The first 5 rows are patterns. Each new row is the sum of 2 different patterns, raised or lowered, with some noise. Before adding, each is slid sideways (what falls off one end comes back at the other) and multiplied by a number that may be negative. Names go in the order of the patterns.
Some rows, each with the names of its patterns after it:
[-26   7 -24 -15  -4   1 -23  -8 -49 -15  28   4  13  29   4   4 -33   3
  31 -13 -24 -29 -21  24   0   5  16  -9  32  14 -29  -6  -4   2  -5]  q716
[  3  10 -12  19 -43  -6   5  12  -2 -19  37  15 -12  14   2 -13 -14  -8
  11  -8  -3   0 -50 -10  50   0   6 -12 -25 -50  -7  29 -13  -7  -3]  q508
[ -5  16 -22 -16   3 -13 -29  -3   1  24   5 -25   0   5  -7   7  33  41
 -28 -20  20 -10 -29   6 -39  14 -19 -22  22  -8   2  -3  -9   1  18]  q377
[  0  11 -19  37 -42  -9 -50  -6 -15 -14 -13 -20   2  -6  25  25   3 -11
  29 -10  -1 -25   1 -34  10  -4  -5 -12  -5  -7 -26  20 -15  -1  28]  q985
[  0   9 -41  -2  26  22  10   8  -8 -50   4   0  10 -42   0  -2 -17  12
  33  -7  -5  10 -10  13 -11   0  -6 -20  12   6 -29 -29  10   3  17]  q206

New rows, each followed by the names of its patterns:
[ 17 -21 -47 -13  48  -9  -1  -2 -50 -37 -18 -15 -19 -28   2 -44  40 -13
  51 -43  -3  10  13   6 -27  26 -25 -47   4   2 -53 -17 -19  18 -21]  q508 q985
[ 63 -44 -80  -3 -38 -41   2 -17  -4 -64 -28   6 -25 -22 -32 -19 -32  34
 -18  -8 -48 -34   0 -66 -65 -12 -31   0  -5 -37 -13 -24 -20  -8   9]  q508 q377
[-25 -65   3 -65 -24 -43 -51 -59 -43   0 -35  -4  -2 -19 -24 -12 -15 -51
 -48 -23 -47 -12 -36   0 -24 -37 -22 -44 -15 -43 -31   6 -27 -14 -43]  q508 q985
[ 38  55  41  54  17  65  69   0  29  14  27  28  64  16  16  -4  39  30
  37  83  50  28  17  39  27  49  40  13   5  32   7 -12  58  38  22]  q377 q206
[-44 -13 -69  -6 -74 -46  27 -19  -2  10 -17 -12 -27 -17  23 -47 -50 -35
 -47 -16 -17 -11  16 -24  -6  -4 -35 -29  -9  18  15 -59 -23 -16 -34]  q716 q377
[ -4   6  67  -2  -1 -30   1   1  26  20  26   2  40  26 -25  33   3  24
  43  -6  34 -17  43 -27   9 -45   4 -32  -6  31   9  31  34  43  48]  q716 q985
[-17  35  12  19  92  19  34  23  59  34  57  44  35 -13  22  41  15  19
  21  43  55  45  29  20  34  51  63  59  65   0  17  43  58   7  16]  q377 q206
[ 19  44 -47 -10  -7 -13   2 -34   2  -2  12  -4 -43  -7   1  -6 -20  44
  -1  38  20   8  47  17 -16 -15 -18 -67 -35 -18  30 -37 -32   1  34]  q716 q985
[  1  22  -9 -22  28  46  67 -11   1  -6   5  10  42  -7  34 -10 -57  36
   5  25 -32   7  11  13  21  64 -12  -6  21 -12   3  -1  13  31  -1]  q377 q206
[ 29 -31  29  20  -5   7  48  42  22   3 -14 -15 -41 -28 -45   6  15 -26
 -16   5  22  25  15 -28  16 -11  -1 -11 -47 -14  18 -27  -1  -2  33]  q716 q377
[ 25  22  -1  16 -17  17 -21  24   9 -29 -36  -5   4  33  52 -16   6  -5
  38   9  29  50 -28 -41  24   0 -26  17 -36  27 -11  -5  35  -5   3]  q377 q206
[ -2 -42  -7  45  11  28 -12   1 -62 -13  35 -22 -23  -5   9  30  -6   3
 -35   4   8  26  32  22  21   8   7  12 -13  -7 -38  10   4 -21  25]  q508 q377
[ 26  38  26   3 -12  21  63  19  13  38  39  23  -3  64  -6  37  37  52
   3  13  88  62  30  55  30 -18  18  24  50 -12  32  30 -26  32 107]  q508 q206
[ 22  -6  16 -18  22  10 -13  65  15  16   5   7  28   3  -1  34 -13   0
  26  14   1   8  27  30  19  39  19 -18  11  16  44  69  36   8   8]  q508 q377
[ 26 -12  -2  25  -8  20   9 -16  -9  29  13  33  -6   6 -12   5   5  28
  22  32   6 -42   9  15  10 -14  36  39 -18   3  48   3 -19  19 -24]  q377 q206
[-43 -28  -1 -34  12 -11  18 -50 -41  -4 -33 -34 -43 -51 -12 -67 -46 -16
 -18 -58   8 -25  19 -10 -13   2 -30 -22 -26 -31 -76 -54 -28   5 -51]  q377 q985
[ 32  22  22 -26  73  32  80  29  46   5  38  65  40  42  14  -2 -12  42
  -1  42  -1  47  24  45  30  54  28  34  35  21  57  -3  37  20  -7]  q985 q206
[-34  25  21 -25  20  -1 -16 -27   0   0  20  -2 -36 -59 -32   6 -17 -13
   2 -38 -86 -13  29  -2   0 -34 -15 -12 -43  11 -73 -37  21   0 -16]  q716 q508
[  3 -48  14 -39   6 -31  -4  -5  18 -14  -7  -8 -23  -2 -32   5 -25 -42
 -12  11 -42 -12 -37   1  -9   5 -33 -14 -21 -33 -46   7  20 -54   1]  q377 q985
[ 24  46   4  59  39   3  13  43 -10  15 -13  -8   7  -5  31  17  16  26
  69  39  17 -13  33  28  18 -10  25 -12 -11 -29  43  29  -8  17  36]  q377 q985
[ 32 -16  20  22 -15  -4   3 -25 -16 -17 -16 -27 -17  12  24 -12  35  14
  -1 -10 -21  -8  20  13 -32   9 -19 -64 -45   8  29 -53  33  29  20]  q377 q985
[ 28 -43 -28 -40 -29 -14 -24 -18  -6 -15 -24  44  42 -19 -24   4 -15 -20
   9 -10 -70 -21 -22 -21  -9  32 -15 -32   2  19  -9  17   7 -11 -60]  q985 q206
[ 27 -32  10  10  18  19 -16   2  14 -10  24   6 -11   4   4  14  49   9
 -19  11 -12 -30 -19  -8  43  -5 -34  18   9   5 -12  -9  16 -17  -9]  q716 q377
[-46 -39 -39 -70 -56  18 -11 -58  -2 -14 -39 -14 -41 -35  -7 -54 -26 -41
 -28 -25 -48 -37 -38 -50  15 -21 -27 -39  21 -64 -41 -92 -41 -25 -43]  q377 q985
[-28 -40 -12 -72 -53 -76 -64 -35 -32 -21  18 -22 -51 -62 -26 -15 -39 -29
 -20 -79 -31 -13 -40 -44 -35 -38  -5 -76 -58 -15 -38 -34 -67 -33 -54]  q716 q377
[ 14  35  19  -6  -8   9 -10  -2   3  -9  -6  32  30   0  -3  31  44  -8
  18   5   1  -5  57  10  22  -1 -30  -4   3  21  -2  -1  27  29 -21]  q716 q206
[-23 -16 -39 -45  14  -7  -8  22  19 -11 -37   1   9  -6 -35 -33 -24  -4
   3  -1 -16 -37  22   5 -21 -16  -2 -32 -11 -12  16 -22 -11 -16 -45]  q716 q206
[-20  -9  18 -29  -2   9  -5 -13   3   4 -25 -12 -17 -44 -30 -18   6 -67
   6  -2  33   1  -3  12 -25   4   5  12 -25 -28 -18 -34 -38 -10  -8]  q985 q206
[  4  29  22  22  15  10 -26  -7  23  12  -8   9  -4 -62 -45  61  20  -9
   6  13 -39  33   7  12  19 -16  13  10  -4  27 -31 -17  13   0  21]  q508 q377
[-19  -6   6 -66  -8 -20 -16 -27 -38 -12 -52  -3 -33 -12  -6 -19 -45 -47
  48 -44  -6 -32  -9 -22 -48 -23  -4 -18 -37 -19  -8  11 -23  20  -9]  q716 q985
[ 18  27  36  71  28 -13   0  22  15  46  -3   5 -17  -6  12  28  39   9
 -27   3  75  27  33  66  12 -11   0  27  41  21  -7   1   3  50  37]  q716 q206
[-26   0 -21 -39 -46 -32 -46 -40 -36 -46 -42   1  -9 -38 -35  -4  14 -46
 -16 -34 -29 -37  21 -19  -9 -36 -57 -40 -37  -8 -35 -36 -17  -2 -54]  q716 q206
[-25  23 -11 -55 -46 -54 -52 -24  33 -51 -18 -40  32 -25  -1 -13 -33 -54
 -14 -19 -29   2 -56  -4 -29 -39 -13 -50 -20 -23  29 -30   8 -34 -19]  q985 q206
[ 19  22  19  47  24  56   8  42  -5  35  29  40  44  -7  66  36  -9  35
  18  31 -20  57  38  55  26  38  -2  27  79  23  35  -5 -18 -13  33]  q508 q985
[ -4   8  65  25 -38   0 -16  -3 -21  19   5 -48  16 -11 -18 -14  41   7
 -45 -31  43 -20  -4  22  -5 -24  -7   3 -13   2  23  10 -50  -1   3]  q508 q206
[-42 -26 -54 -23 -44 -29 -11 -41 -23 -31 -30  32 -30 -60 -22 -39 -25   8
  17   6 -47 -38 -27 -37 -54 -46 -21 -30   6 -42 -29 -22  -7  -2 -83]  q716 q508
[ 11   7  36  -9  25  34  15  31   5  37 -18 -18 -28  46  19  18  27   8
  30  -1  50  68  22  -2  33   3  41   7  27   4  24  45  28  -6  17]  q716 q985
[ 10  20  10  12  41  19  51  -8  -1 -57  17   1  16 -20   2  18   2  41
  60  14   9  41   7  25 -12  17 -16   7  27  21 -15  -9  26  -3  40]  q985 q206
[-34   5 -84   3 -27 -47  16  16 -16 -17 -14 -19  17 -24   2 -34 -40  -2
 -20 -59 -40  -2  11  10 -27  -6 -41 -22  23  39  34 -32 -34 -37 -17]  q377 q206
[-63 -34 -85 -10 -60 -50   3 -41 -23 -48  -8 -65 -20 -80 -23 -58 -60 -36
 -57 -56 -37 -11   8 -32 -60 -10 -37 -39 -42  -6 -23 -46 -52 -20 -43]  q377 q985
[ 34  26  52  33 -28   7  -5 -34  17  14  21 -12 -10  25  44  34  40 -45
  11  26  12  29  -8  -7   4  14  16  15 -13  37   3  26  34  40   3]  q716 q206
[ -1   0   6 -50 -38   4 -43 -36 -15 -54 -14 -28 -42  25 -24 -48 -32 -47
 -49 -23 -33   3 -45 -68 -20 -19 -36 -18 -48 -13 -30 -61 -25 -48 -44]  q716 q377
[-27 -11   4 -13 -37 -36 -16  10 -49   8  -9   4 -21  31 -25  21   0 -34
 -12 -27 -19 -40  -4  11 -46 -43 -16  17 -31  39 -34  26 -19 -18   0]  q716 q985
[ 30  10  35  57  45  73  50 -24  24  40  20  31  31  56  -8   6  40  62
  29  49  10  20  33  39  31  -5  22  51  43  25  28  32  39  30  59]  q716 q206
[ 64  59  13  35  -9  11  34   2   1 -14  -8  43 -18  18  75  12  52  25
 -27 -28  10  46   4  -8  22  -5  14   5  33 -41   7 -22  14  44   5]  q716 q508
[  4  -3   4 -20   2  41  13  -6  -1  11  -8  -5   7   9  21 -48 -24   0
 -40 -13 -10  19  -5 -18   5  30   8   4 -21 -17 -43 -21   4 -12 -20]  q716 q377
[-51 -57 -55 -45 -22 -33   9 -57 -26 -15 -12 -66 -18 -58  -6 -38 -43  13
 -55 -19 -33 -67 -28 -28 -16 -53 -13 -37  18 -40 -42 -22 -17   2 -30]  q377 q985
[ -5 -39 -27 -40  -9 -63 -36 -40 -35  -8 -81 -42 -21 -43 -26 -32 -27  -8
 -18 -37 -29 -47   5 -32 -49 -33 -56 -43 -20   0 -27 -19 -26 -31 -43]  q508 q206
[-19  12  -5   1   6   2   0 -62 -27  26 -15 -17 -38 -16 -15  -4  17  19
  -7  28   1 -76  -9 -11   5 -47 -33  -4 -44 -16  14 -12 -36  -3 -60]  q716 q206
[ 37  23  45   8  54  27   3  37  60   1  37   1  47  52  58  10  39  24
   4 -12  58  66  -8  47  62  -3  62   3  62  21  35  42  65  38  51]  q377 q985
[-11   4  10   7 -66 -11  18   0   7  29  16 -75 -21   9  -8 -73  -7 -37
 -12 -10   1   2 -19   3 -16  -4 -17   7 -20 -12 -15 -15 -30 -45 -24]  q377 q206
[-45  -8   0 -27  -6 -28 -51 -14  -1 -34   0 -52 -30 -22 -23 -32 -29 -22
  21   2 -47 -17 -22 -18 -18  36  16 -62 -55  -7 -29 -46  17 -59 -10]  q377 q206
[ 32 -36  26 -25 -31   8   2 -12 -18  25  -8 -12  -8  11   3 -23  -1  30
  -9  -9 -31 -58   3  37 -12   1 -25 -62 -90   9  41 -39  -4  19 -12]  q508 q377
[  7  57  28   0  29  33  35  12  10  30   9  51  29 -10   9  13  -6  32
  91  32  12  60  32  26  -3  18  58   2  42   7   3  37  26  39  10]  q716 q508
[ 43  20  16  31  13  32  14  11  35  39  42   6  -2  44  50  49  42  27
 -23  27  45  32  42  43  48 -10  19  31  46 -17  42  56  52  27  48]  q377 q206
[-17 -66  -3  -6 -50  -5 -21 -25 -11 -40 -19 -14 -44   2 -38 -62 -48 -23
 -46  -8 -19  -1 -52 -42  -1   4 -23  -8   0 -24 -41 -43   4 -66 -49]  q377 q206
[  1  -6  21  44  -6 -39  35  -3  -1  12  -4  12  -6 -10  43   5  16  25
 -20  24  25 -22  21 -25   8 -24  31 -20  53  14  38  24   1  22  13]  q377 q985
[-13   7  19  29 -12  -6  27  26  42  16   6  13  12  15  11 -18  21  55
   8  11  -3  17  20  35  31   6  -5  11  20  24  89  17 -13  -1  37]  q716 q206
[ -4  32 -53 -23   9  27 -20  -7  40  40  -5  50  -1  -2  -2   9  22   7
  27 -16 -25  -2  30   9   3  13 -52   5   7  80   1  12  19  26  34]  q508 q985
[-11 -31 -30 -31  -4 -45 -13   9   5   3 -39  23 -38 -23 -43  14   7 -44
 -38 -11 -19 -34  13 -19   5 -32  -3   3 -11 -29 -11 -42  -7   0 -23]  q377 q985
[ 20 -32 -51  29  53  27  17  27 -14  35  40  61  -9  25  19 -14  25   9
  68   0   9  35   7  22  44   5  26  25  13  35 -37  14  77   4  45]  q508 q206
[ 42  47  52  -6  49  62  33  46  13  26  32  13  18   9   2  61  41  24
  31  55  44  18  30  33  44  25  35  39  55  13 -25  41  32 -11  33]  q716 q377
[-63 -66  13 -57 -54 -10 -29 -15 -44 -20 -70 -16 -26  -5 -40 -56   6 -21
 -58 -19 -20 -18 -39 -51 -23 -31 -34 -22 -47  -9 -13 -40  -9 -45 -78]  q508 q377
